The same things were measured in two ways. Each way mixes the same 13 hidden numbers, adds some noise and spreads widely along 8 directions of its own, which tell nothing about the thing.
(in the rows, 128 means zero)
Some things both ways: the first way, then the second way.
[134 140 112 120 108 160 147 104 163 111 144 126 112 107 112 130 123 123
 156 104 155 138 134 155 119 147 139]
[136 124 137 116 114 142 136 126 110 164 151 133  96 131 137 105 134 136
 136 126 151 154 125 108 117 130  97 150 117 139  90]

[ 65 168  74 128 172 174 119  82 139 199 161 142 117 186  56  96 107 138
 106 131 116 155 193 128 128 128  91]
[108 165 132  76  78 147 125  68  67 177 148 149  59 126 119  75 128 150
 130 117  77 142 130 153 134 123 104 162 198 150  95]

[166 119  89 127 151  86 108 107  94 140 176 136 106  64 115 130 101 153
 174 110 152  99  87 138 119 168 172]
[ 78 154 122 130 170  60 197  77 116 142 133 108 116  95 107 171 141  71
  98 112  67 145 172 114 126 132  97 100  96 209 191]

[166 153 164 127  43 141 161 103 159 106 126 168 161 173 128 133 137 141
 132  61 158 148 132 157  45 114 140]
[ 80 119 117  78 193 135 122 125 136  99 127 139  81 181  83  88 134 142
 139 119 114 154  79 136 116 151 104 149 106 147 131]

[ 70 138 130  82 130  94 149 144 150 143 131 157 135 143 173 134 125 150
  82  86 113 195 182  74 139 142 141]
[116 119 118  64 156 133 131 103  98 146 152 106 110 151  92 105 108 142
 114 137 136 162 156 136  91 148 130 136 149 146 137]

[ 68 110  76 139 152  81  78 118 134 161 177 156 145 111 108 106 125 143
  89 134 131 153  94 146 116 165 140]
[130  85 170 134 121 171  89 137 150 159 119 119 128 116 207  65 187 167
 144 113 164 137 100 139 148 155  80  97 158 130 114]

[ 96  99 102 156 115  48  93 118 105 132 180 138 132 147 112 157 123  81
 112 158 144 189 107 163 141 145 119]
[109 145 131 173  85 163  65 144  94 118 135 123 152 100 112 132 136  95
  76 115 126 118  87 157 124  84  85 145 117 135  65]

[ 87  80  72 144 193 113  86 136 100 197 161  87 147 186 112 110  98 138
  53 179 108 129 109 121 148 133 122]
[108 109 133 180 140 132  95 133 158 140 124 111 173 105 122 119 157 123
  95 133 126 131 103 137 120 122  93 128 127 160 109]

[ 53  75  66  96 180  63 114  78 139 188 180 125 153 140 107 106 111 177
  85 153 130 141 103 118 125 121 127]
[125 144 116 173 112 114  89 101 126 114 127 146 133  98 107 125 152 123
  77 113 112 158 149 106 115 119  99 132 145 177 104]

[151 121 188 107 103  99 153 162 120 112 100 129 155 128 186 165 145 145
 123 131 144  83  95  94 142 111 147]
[129  89 125 126 157 115 128 133 175 130 107 134 139 131 129  89 130 109
 141 130 148 139 129 119 116 137 121 114 111 160 134]

[135 186 152 102  97 129 148 126 153 122  72 128 112 111 205 149 128 132
 133 111  83 159 182  86 136 154 155]
[ 78 156 123 151 124 122 109 125 137 131  97 126 153 116  65 138 120  72
 103 123  87  86 110 152 118  92 115 160 108 179  96]

[152 169 119 102 127  64 108 121 112  88 124 127 102  88 105 125 135 110
 154 102 128 159 138 124 124 147 148]
[ 67 138 143 170 106 100 129 122 145 163  89 125 172  83 124 117 135  66
 145 109 100  68 107 156 139  67 113 102 113 165 111]

[ 87 131 126  87 129 136 144 152 168 120 110 116 131 140 156 125 128 156
 118 116 100 138 177  93 132 167 140]
[ 82 100 126 103 155 122 106 136 127 112 100  98 190 135  90  66 136 112
 145 110 106 112  90 168 138 116 109  95 160 119 116]

[184 182 141 128 119 100  95  97 107 152 161 141 133 118 123 152 113  83
 141 120 142 157 126 150 115  95 112]
[118 174 118 124 146  70 162  99 115 124 151 131  85 107 117 199 110 104
  84 120 125 154 193  90 111 128 133 128  92 193 186]

[104 109 131 169 149 151 121 151 104 147 133 103  68  54 133 185 125  87
 134 180 125 153 120 136 180 167 112]
[165 123 179 167  72 153  74 113 139 160 178 163  69 123 172 165 160 153
  49 131 174 201 202 108 113 132  65 166 126 133  78]

[112 175  81 124 140 120 124  89 161 176 150 135  86  78 164 139 110 124
 120 135  98 145 152 144 127 186 151]
[117 161 131 108 107 128  96  77  91  96 166  75 129 122  92 129 153 147
 119 124 127 132 104  97 142 111 137 104 123 144 155]

[160 142 116 111 107 148 153 101 152 118 162 136  99 130  63 110 136 117
 131 105 133 203 187 161  89 135  62]
[ 58 144 146 136 138 168 117 138 115 156 113 137 110 115  87 106 131 181
 137  79  75 134  81 190 124  97  91 160 193 158  71]

[121 148 157 175 127 163 119 161 123 199 127 111 134 149 177 185 125  93
  79 199  99 113 126 128 159 145  93]
[154 129 149 137  81 126  88  83 107 131 144 132 104 109 155 153 145 122
  76 124 135 151 165 116 161 130 103 109 141 139 145]

[155  86 102 157 150  82  53 127  77 182 173 144 171 170 169 108 109 153
  99 161 156  43  24 161 106  97 172]
[126 165 101 119 141 106 130 141  98 155 164 132 106 119 112 107 104 122
 106 161 125 151 133 131  86 124 102 166 125 161 133]

[104 178 120 144 178 141  81 137  86 180 137 108 150 202 115 135  97  86
 101 149 110 145 168 101 161  88 115]
[117 138 131  77 145  97  84  60  95  37 201  93 109 147  83 148 148 126
  70 125 148 172 155  77 135 148 120 117  81 120 179]

[207 179 187 114 111  66  94 187  72 101 106 167 174 113 220 119 159 149
 134 100 140  72  82  79 122  61 152]
[121 137 158 107  88 171 117 110  99 198 152 168  78 103 137  85 122 165
 124 116 102 142 145 169 120 128  68 202 194 145  59]

[153 142 120  98 153 129 110 122 111 127 131 119 120 124 135 120 110 125
 170 118 143 103 136 114 171 105 147]
[133 118 112 111 138 118 112 132 103 113 152  93 154 134 113 129 124 124
 101 131 156 152 129 117 116 122 134 110 125 130 136]

[105 155 166 137 117 138 161 140 142 114 100 125  91  83 144 189 131  95
 153 128 114 157 170 116 150 152 131]
[155 105 131  73 116 145 105 129 143 158 130 128 118 170 139  74 125 125
 132 155 153 141 145 140 115 116 136 143 139 115 117]

[124 109 136 165 102 200 152 134 174 150  98 106 125 174 122 118 153 156
  79 176  99  73 132 167 105 163  91]
[126 123 136 103  88 173 127 152 150 202  97 134 120 167 121  59 119 149
 188 140 117  96  77 175 125  86 140 170 171 137  56]

[107 120  96 146 160 177 117  98 139 172 137 106 118 155  66 113  99 122
 106 150 112 148 151 146 130 155 114]
[119 109 131 111 164 122 118 134 160 144 101 112 130 149 133  85 135 129
 144 134 141 128 103 132 140 128 132  99 134 144 150]

[151 125 137 124  87 133 168 120 141 120 122 142 130 119 156 137 137 158
 136 113 139 122 119 121 119 143 139]
[147  89 156 157  99 168  70 108 135 148 124 124 116 123 173  91 171 136
  91 119 147 162 111 133 169 130  79 101 149 122 101]

[165 173 141 122 132  62  27 143  59 147 142 170 167 103 207 124 126 147
 118 122 145 103  64  97 118 100 167]
[104  76 159 159 168 149 105 193 192 141 109 118 175 115 157 102 136 113
 105 128 168 114 107 171 120 130  88 135 114 145  94]

[106  99  73 141 137 198 151 105 167 140 131 116 118 163 102  67 139 172
 140 155 122  69 133 160 133 133 113]
[115 135 137 155 106 108 120 117 114 146 167 110 150  82 148 141 137  89
  72 136 152 128 165 117 100 124  98 141 102 165 110]

[ 41 100  97 152 173 176 105 143 126 186 143 102  88 137 115 151 116 107
  96 198 110 143 151 130 193 171 100]
[108 135 131 115 119 158  81 136 120  76 163 120 118 162  69 131 133 169
 101 116 140 148  96 130 101 132 119 180 125 138  72]

[194 128 199 107  88  79 136 178 142  65  66  86 171 166 171 131 180 117
 152 143 121  19  90 146 137  56 124]
[106 104 127 166  86 127  57 114 133 108 116 129 182 123 152 104 208 149
 121  95 126 147 104 125 125 105  96  86 168 121  95]

[110  63 113 142 148 121 144 164 149 125 128 125 121  77 153 112 134 157
 100 137 105 136 104 128 134 165 141]
[ 94 123 152 147 120 179  57 111 112 105 144 134 137 109  80 151 145 160
  83  93 128 141 110 143 121 120  82 177 137 137  74]

[120 159 139 119 108 131 149 132 107 137 136 116  96 161 127 177 127  87
 127 132 154 164 153 119 140 126 123]
[145 126  95 106 114  96 133 142 145 131 161 117 131 162 108 104  79 104
 148 187 167 100 103 123 104 111 172 155  84 144 140]

[219 185 202  85 151 211 158 139  90 141  69 133 108 150 177 143  95 125
 172  77 151  73 167  70 183  47 165]
[149 139 101 117 103 132 125  86 108 142 151 174  56 124 132 147  97 107
 107 131 136 148 140 106 117  96 137 171  86 161 140]

[115 107 108 133 146 132 107 103 133 152 140 155  85  36 171 149 101 144
 151 123 156  92  71 147 156 183 209]
[173 141 100  89  82 146 114 127  74 165 148 125 103 153 105 117  66 102
 126 157 176 131 124 117 121  79 165 156 110 110  99]

[211 239 171  79 130 122  76 118 106 123  96 119 111  56 195 163 116 116
 183 101 152  51  99 108 130 113 196]
[138 100 125 111 121  79 113 128 127 149 128 106 173 152 102 104  92  95
 149 146 185 135 149 109 133  85 159  78 124  88 129]

[186 210 114 138 156 142  76  96  60 147 159 130 123 103 108 147  81  86
 198 100 168 131 121 117 154  95 158]
[ 98 143 123  88 172 130 151  87  83 132 145 116  83 147  86 114 145 136
 102 105  84 173 112 118 148 152  86 149 137 158 128]

Other things, the second way, with their names:
J109: [103 117 124 113 167  51 162 124 154 134 145 122 145 133 124 143 131  70
  87 142 126 162 210 129  82 134 107 110 100 165 164]
J632: [117 154 138 164  92 104 110  85  86 130 125 157  83  85 147 150 155 112
  85  78 101 179 160 108 160  96  75  88 143 145 129]
J580: [115 129 121  97 132 104 112  93 120 122 144  90 124 143 117 139 121  99
 100 144 136 137 145 129 130 103 152  85 109 143 188]
J119: [ 87 134 144 137 135  98  96  87 114  90 181 105 125 116  99 174 141 143
  87 123 151 153 144 107 112 146 114 110 105 155 163]
J92: [173  96 122 131  92 115 147 121 109 178 135 130 132 108 186 137 120 107
  94 136 148 157 185 129 123 141 115 111 154 147 131]
J832: [110  88 129 147 152 129  84 164 166  88 144  84 221 110 122 161 129 118
  56 126 199 116 154 134  71 140 151 145 112 159  96]
J770: [ 70 134 116 107 156  79 141 104 119 138 120  93 165  82 117 113  88  98
 132 128 107  70 121 161 142 122 159  90 153 174 194]
J936: [ 81 122 160 153 146 134 110 145 143 160  73 142 148 142  56 120 134 112
 120  98 100 136 132 159 130 130  65 144 163 148  50]
J386: [110 153 116 113 148 114 143 111 115 116 132 132  93 116 117 111 138 153
 145 109 102 138  99 111 138 140 114 130 140 177 155]
J365: [119 105 133 101 115 140  91  94 124 105 113 107 144 147 112  93 140 107
  97 104 119 130 113 142 173 100 137 115 150 115 109]
J778: [117 118 110 111 147  81 134 117 151  91 138 100 177 120  99 142 112  63
 103 139 141 103 152 112 114 118 152 130  73 161 155]
J812: [112 141 149 110 135  76 109  70 144  69 162  90 136 110  99 173 126  66
  80 122 163 119 187  74 140 102 149 101  50 148 184]
J637: [135 144 135 125 127  68  97 129 125  69 163 105 114 163 139 135 160 180
 115 119 160 187 138  90 150 136 128  58 159 113 179]
J595: [112 113 127 132 109 135  72 138 155 122 139 151 137 136 116 114 119 143
 122 135 163 119 123 145  85 101 136 164 126 139  94]
J120: [136 162  72 104 124  91 126 140 115 101 116 117 148 141 103 134  93  91
 130 145 128  93 104 120 121  97 185 126 113 160 166]
J7: [125 165 121 100 119  93 128  92 107  86 153 150  95 129  95 138 131 128
 113 107 102 146 152  95 131 125 116 162 120 159 138]
J664: [153 146 141 140  24 172  59  69  75 138 116 165  85 127 128 117 145 141
 110 103 105 118  96 126 191 109 109 155 178 119  71]
J134: [ 56  85 110 125 223 102 133 158 128 205  89  88 209 114  76  58  93 143
 165 120 130 161 115 181  85  92 127  58 206 131 129]
J930: [138 155 128  86 170 108 154 130 143 137 117  83 100 150 120  88 116 121
 144 155 111 115  97 129 174 133 144  98 127 164 198]
J23: [149  91 150 141 110 135  80 120 128 132 126  97 160 114 134 151 104 101
  81 116 178 151 155 138 165  56 144  65 127  93 143]
J583: [118 139 152 160 109 116  99  90 119 133 127 143  89  88 155 117 149 150
 113 107 112 137 120 123 174 145  91  91 163 169 157]
J207: [ 86 105 142 119 126 113  93  98 130 119 152 122 117 135 149  96 161 197
 115 103 126 161 124 151 132 145 118  99 204 137 132]
J866: [127 152 126 107 151 125 134 117 158  90 140 137 101 137  74 129 126 118
 119 134 109 128 129 106 114 138 111 184  80 188 136]
J140: [138 137 156  88 117  88 129 105 112 156 140 133  94 146 132 111 106 125
 126 145 130 125 162 132 176 156 108 119 161 122 158]
J424: [120 126 139 110 110 137 102 130 122 159 151 126 131 143 100  95 130 129
 126 146 138 144 137 143  94 112  99 157 136 125  84]
J299: [100 126 140 166 101 157  84 111 150 120 116 153 106 123 105 106 149 151
 146  94 131 126  73 119 137  94 111 147 119 154  75]
J435: [140 158 121  86  88 127 133 133 121 130 155 153  93 175  76 121 112 122
 120 139 115 142 154 129  90 111 120 217 122 142  58]
J671: [ 73 121 151 165 140 123  99  77 134 124 158 110 129 109  76 143 159 130
  62  99 114 179 156 123 108 104  91 124 128 162  92]
J246: [143 126 118  96 130 162  91 125  89  97 165  84 147 127 118  85 148 138
  91 124 136 160  96 124 136 112 108 140 136 110 108]
J708: [ 75 142 150 180  82 130  61  70 115 100 147 130 123 100 111 167 171  96
  78 105 108 114 102 125 148  94  86 123  86 148 119]
J605: [113 137 135 126 106 143 127 133 136 133 132 115 133 129 125 120 165 154
 138 114 117 126 113 130 102 140 114 147 145 173  93]
J265: [ 80 103 124 107 198 112 122 118 143 124 105  87 160 130 106  72 150 110
 131 121 122 138 108 136 123 142 109  75 128 157 157]
J614: [106 137 154 121 110 125 113  79 108 149 137 137  81 153 101 150 140 107
  73 112  92 173 158 143 158  94  89 139 134 127 110]
J422: [153 138 128  78  48 161 127 146 117 135 149  99 114 204 104 136 106 150
 162 148 154  90  86 141 126 104 186 179 127 122  69]
J350: [ 86 165 109 103 107  98 175 115 108 148 118 141 132 123  79 138 108  71
 122 113  58  96 155 158  97 103 117 180 132 187  91]
J332: [166 112 138 112 114 136 105 165 135 162 131 103 155 135 153  80 144 144
 125 156 143 154 153 155 107 143  95 105 178 128 125]
J815: [165 121 140 127 121 132 130 140 160 145 151 120 117 120 167  84 154 124
 135 146 162 145 132  93 122 126 102 139  92 149 116]
J468: [103 132 127 110 136 110  89  81  84  88 181 118 146  81  94 146 109  97
  63 111 127 137 162 124 130  97 106 149 107 127 149]
J398: [131 154 130 146  61  87  78  91  96 105 128 138 131 105 136 146 123  86
  91 112 129 107 135 115 182  75 138  98 131 117 138]
J481: [ 82 128 149 132  92 156  99  94  91 151 172  97 126 118 131 147 157 110
  81 133 114 122 109 167 120 114  90 139 116 141 108]
J462: [127 170 132  98  80 115 114  88  65  78 147 146  72 130  82 182 100 145
 140  87 130 135 139  94 150 117 140 124 124 138 148]
J153: [159 145 127  86  86  76 146 108 100 130 160 154  63 160 133 158  77 113
 133 136 173 149 182  93 142 111 158 120 108 117 156]
J125: [170 118 140 119  84 119 105 108 137 144 150 145  99 145 158 104 142 119
 117 155 145 149 153 110 142 129 102 135 120 126 130]
J655: [128 159 126 112 105 120 108 109  62 139 148 113 121 120  86 104 115 126
 115 119 111 159 127 129 146  92  98 118 165 112 112]
J397: [139  91 164 128 143 137  72 145 174 114 138 113 144 153 149  83 173 178
 127 135 173 162 117 124 139 152  94 109 150 111 122]
J983: [121 111 120 119 116 109  84 111 122  95 134  87 188 121  86 168  84  74
  93 142 173  84 135 126 135  95 178 108  89 125 159]
J512: [ 93 164  95 135 139 108 152  81  80 105 147 128  98  83 113 164 138 139
 106  80  89 161 123  99 113 111 127 117 121 195 162]
J593: [118 153 116 127  77 113 132 121  95 143 128 125 134 127 127 134 133 123
 134 108 105 126 122 139 128  77 137 119 160 142 108]
J387: [121  99 102 105 171  95 151 122 150 169 100 133 143 126 143  87 111  95
 126 132 131 145 154 136 114 115 143 107 139 158 157]
J213: [118 121 135 135 149 134  68 116 149  43 131 129 127 139  89 137 161 154
  97  91 152 157 112  88 135 138 115 131 104 144 122]
J315: [142  86 144  70 119 152  94 123  99 144 193 112 139 141 102 114  97 135
  94 146 184 171 183 142  81 119 110 168 129  88  90]
J511: [102 112 104 108 181  85 127 134 138 124 118  90 184 115  91  76  82  83
 114 144 143 100 116 145 136 112 157 108 131 147 158]
J699: [ 98 138 131 136 138 130 107 124 109 154 133 142 119 104 108 109 119 121
 119 126 131 134 125 139 106 125  90 147 131 157 102]
J952: [153 120 136 129  87 143  84 137 155 137 129 138 132 165 108 127 125 124
 109 145 155 125 130 132 124  91 136 173 118 117  79]
J283: [174 138 119  49 103 119 140 107 109 124 183 114  80 195 125 145 117 139
 102 151 160 170 174  99 119 119 162 170 114 116 135]
J338: [142 109 120 118 148 130 131 141 179 161 112 105 136 163 129  91 125 107
 119 163 149 114 107 130 133 123 151 153 110 158 118]
J831: [138 137 111 111 104 101 150 137 111 180  97 126 150 113 145  86  85  75
 127 136 104  96 136 169 159  80 142 119 176 138 129]
J83: [128 123 120 131 101 154 128 129 143 145 113 157 108 122 130 138 102 103
 116 120 140  97 117 136 119 103 144 189  99 171  83]
J335: [ 96 150 140 131 128  82 139 107 146  53 187 114 119 125  78 153 151 103
 124 118 134 139 133  76 106 114 104 142  31 160 133]
J888: [100  99 116  99 181 123 133 139 178  69 147 104 133 180  93 133 144 139
 144 142 138 124  76 122 110 151 138 148  63 162 161]
J897: [115 111 139 146 103 115 124 124 178  79 141 125 151 122 132 191 140  78
 106 118 156  86 137 112 115 112 142 153  39 168 128]
J560: [135 109 104  91 121 155 163 169 145 161 125 112 160 134 158  97 114 127
 181 160 125  49  51 166 121 132 153 184 111 165 129]
J670: [104 107 169 141 109 178  85 115 128 126 136 125 108 123 152  86 174 151
 105  89 133 148  85 142 166 113  75 135 140 118  70]
J190: [177 107 152 110  74 158  91 114 115 161 173 140  81 164 142 127 131 157
  97 150 167 182 161 124 123 131 103 154 139 108  93]
J352: [ 83 140 114 128 151 115 130  86 107 120 157 120 102 121  72 123 110 128
  98 110 120 155 118 113 114 108 133 149 121 167 109]
J492: [104  98 114 104 106 122 118  69 116 131 133 132 135 116 116 164  93  93
  98 112 138 107 162 137 120  98 178 131 114 155 145]
J444: [ 85 105 134 117 159  98 136 122 176  91  88 105 168 131  86 124 118 111
 159 100 127  86 112 128 144 131 159  94 117 175 150]
J253: [123 152 124 136 106 107 128 113  98 184 108 140 113 109 123 160 102 106
  92 125 100 141 176 157 128 106 119 115 174 164 142]
J507: [127 122 112  83 148  63 142 104 119 127 144  95 145 131 147 115 105  81
 114 149 153 118 152 116 154 115 161  88 115 129 196]
J493: [148 125 126 118  69 162 113 151  88 215 129 162 142 114 100 121  61 100
 107 147 130 108 159 187  93  87 111 215 168 126  35]
J177: [117 147 130 128  89 135 175 148 124 192 157 126 114 101 163  97 134 173
 183 133 131 104  97 135  90 136 120 169 153 185  86]

Some of these things the first way, each followed by its name:
[118 141 112 102 142  68  89 123  83 154 161 151 146 142 152 118 131 151
  82 111 169 136  90 100 128  87 142]
J352
[172 141 185 168 106 111 125 192  63 112 102 116 133 116 186 183 161  86
 144 195 149  72  65 105 184  99 123]
J511
[ 96 146 158  96 124 120 128 165 152 149  95 135 137 104 194 143 151 163
  82 150  97 112 136  77 152 175 127]
J444
[165 180 164 125 178 113  45 185  50 148  90 105 105  47 225 172 116 107
 156 169 116  56  80  72 200 130 184]
J397
[ 57  77  93 148 133  82 117 129 159 143 171 114 169 163 134 132 125 132
  46 165 117 176 116 146 104 149 111]
J815
[108 129  88 108 177  30  41  90 112 176 194 161 180  90 135 102 104 172
 111 115 143 110  60 130  74 108 168]
J7
[139 126 106 143  75 125 124  98 161 113 155 165 166 148 119  79 155 181
 105 101 147 129 103 169  48 126 112]
J670
[111  98 161 146 134  80 140 204 102  86 144 109 173 203  98 142 144  82
  75 128 131 191 153 112 137  78  76]
J315
[119  97 103 115 167 160 108 127 148 142 130  98  94 120 103 106 124 142
 146 160 117  70 135 158 162 153 119]
J593
[188 211  87  67 170  93  79  79  76 160 154 173 168 207  64  26 114 166
 142  66 136 131 161  88  97  45 122]
J770
[ 90 142 117  79 214 174 109 131 116 169  92 115  80 125 120  99 105 150
 129 122 107 110 179  78 179 112 149]
J595
[ 98 114 125 153  89 145 154 139 178 128 153  99 121 153 131 165 144 115
  86 170 127 133 139 177  88 175  93]
J335
[133  73 146 132 158 118 121 204 119  94  38 122 136  90 222  82 156 208
 104 151  74  30  83  71 176 156 188]
J812
[111 179 124 106 115 113 135  89 142 129 136 147 136 121 113 130 129 143
 138  97 125 176 172 106 103 118 112]
J365
[186 202 139  67 116 108  87 103 106 103 140 102 108 143  89 136 127  66
 193 117 147 165 181 133 141  85  88]
J637
[ 91 131 136 144  91 104 176 127 170 114 147 117 133 129 117 171 148  97
 116 147 122 187 154 145 105 141  87]
J778
[ 53  55 112 123 142 176 164 168 189 123  94 115 106 114 145  99 147 191
  91 141  88 111 149 119 145 194 131]
J897
[144 120 141 164 103 204 168  98 158 144 123 138 125 136  87 123 143 135
 140 144 145  98 120 170 117 113  89]
J83
[137 167 142 137 141 156 105 130 108 155 131 126  95  72 160 170 120 110
 169 172 129  98 127 118 163 147 123]
J831
[116 178 111 148 163  98  77 108  94 194 163 131 134 146  97 150 101  76
  95 150 118 177 139 130 140 124 112]
J983
[156  70 176  85 119 112 148 198 157  76  78 129 151 128 165 101 152 155
 117 113 108 102 125 100 169 147 144]
J462
[169 126 138 134 138 105  99 136  88 130 107 131 168 176 134 104 126 152
 133 139 132  46  85 115 147 101 158]
J265
[174 182 105 135 193 192  71  96  66 182 130 116  75  81 101 127  70 145
 179 118 126  85 141 111 142 149 163]
J614
[146 123 152 143  89 138 181 139 140 123 112 134  83 120 143 165 138 118
 132 128 116 139 155 142 131 173 125]
J580
[134 124 155 144 147 110 124 155 102 157 114 126 133  92 200 176 109 134
 120 164 108 105 105  87 156 146 160]
J866
[165 161 168 106  97 163 177 107 175 102  91 113 131 115 135 143 136 109
 163 118 118 144 170 124 129 100 105]
J213
[150 122  96 119 116 136 137  88 164 124 150 150 154 134 163  88 120 179
 150 109 136  91 121 148  93 109 145]
J246
[162 162  87  92 147 112  97  54 138 184 171 141 166 188 101  84  93 173
 147 121 118  90 152 139  82 106 120]
J332
[176  91 168 147  66 123 214 177 177  62 122 137 164 135 166 120 172 142
 116 108 128 134 122 149  62 100 102]
J468
[135 129 106 145 101  90 140  87 120 108 135 137 112  67 122 140 134 141
 160 117 145 149  93 137 106 148 153]
J338
[110 208 108 107  96  82 109  83 150 134 180 154 158 162  96 125 124  96
 107  77 137 243 176 141  54 101 101]
J507
[115 107 110 114 131 132 127  96 165 151 169 127 124 117  99 132 112 132
 117 132 137 155 137 161 110 155 110]
J632
[134 130 126 118 140 134 140 109 140 107 107  99 107 107  94 127 121 126
 150 118 110 154 158 127 120 129 125]
J952
[148 183 162 141 106 181 159 126 134 116 110 102 110 162  85 163 142  84
 192 156 124 100 187 140 153 109  72]
J350
[104 115 110 107 163 100  84 146 112 154 130 134 166 177 153  91 113 147
  73 120 120 134 116  99 141 112 157]
J699
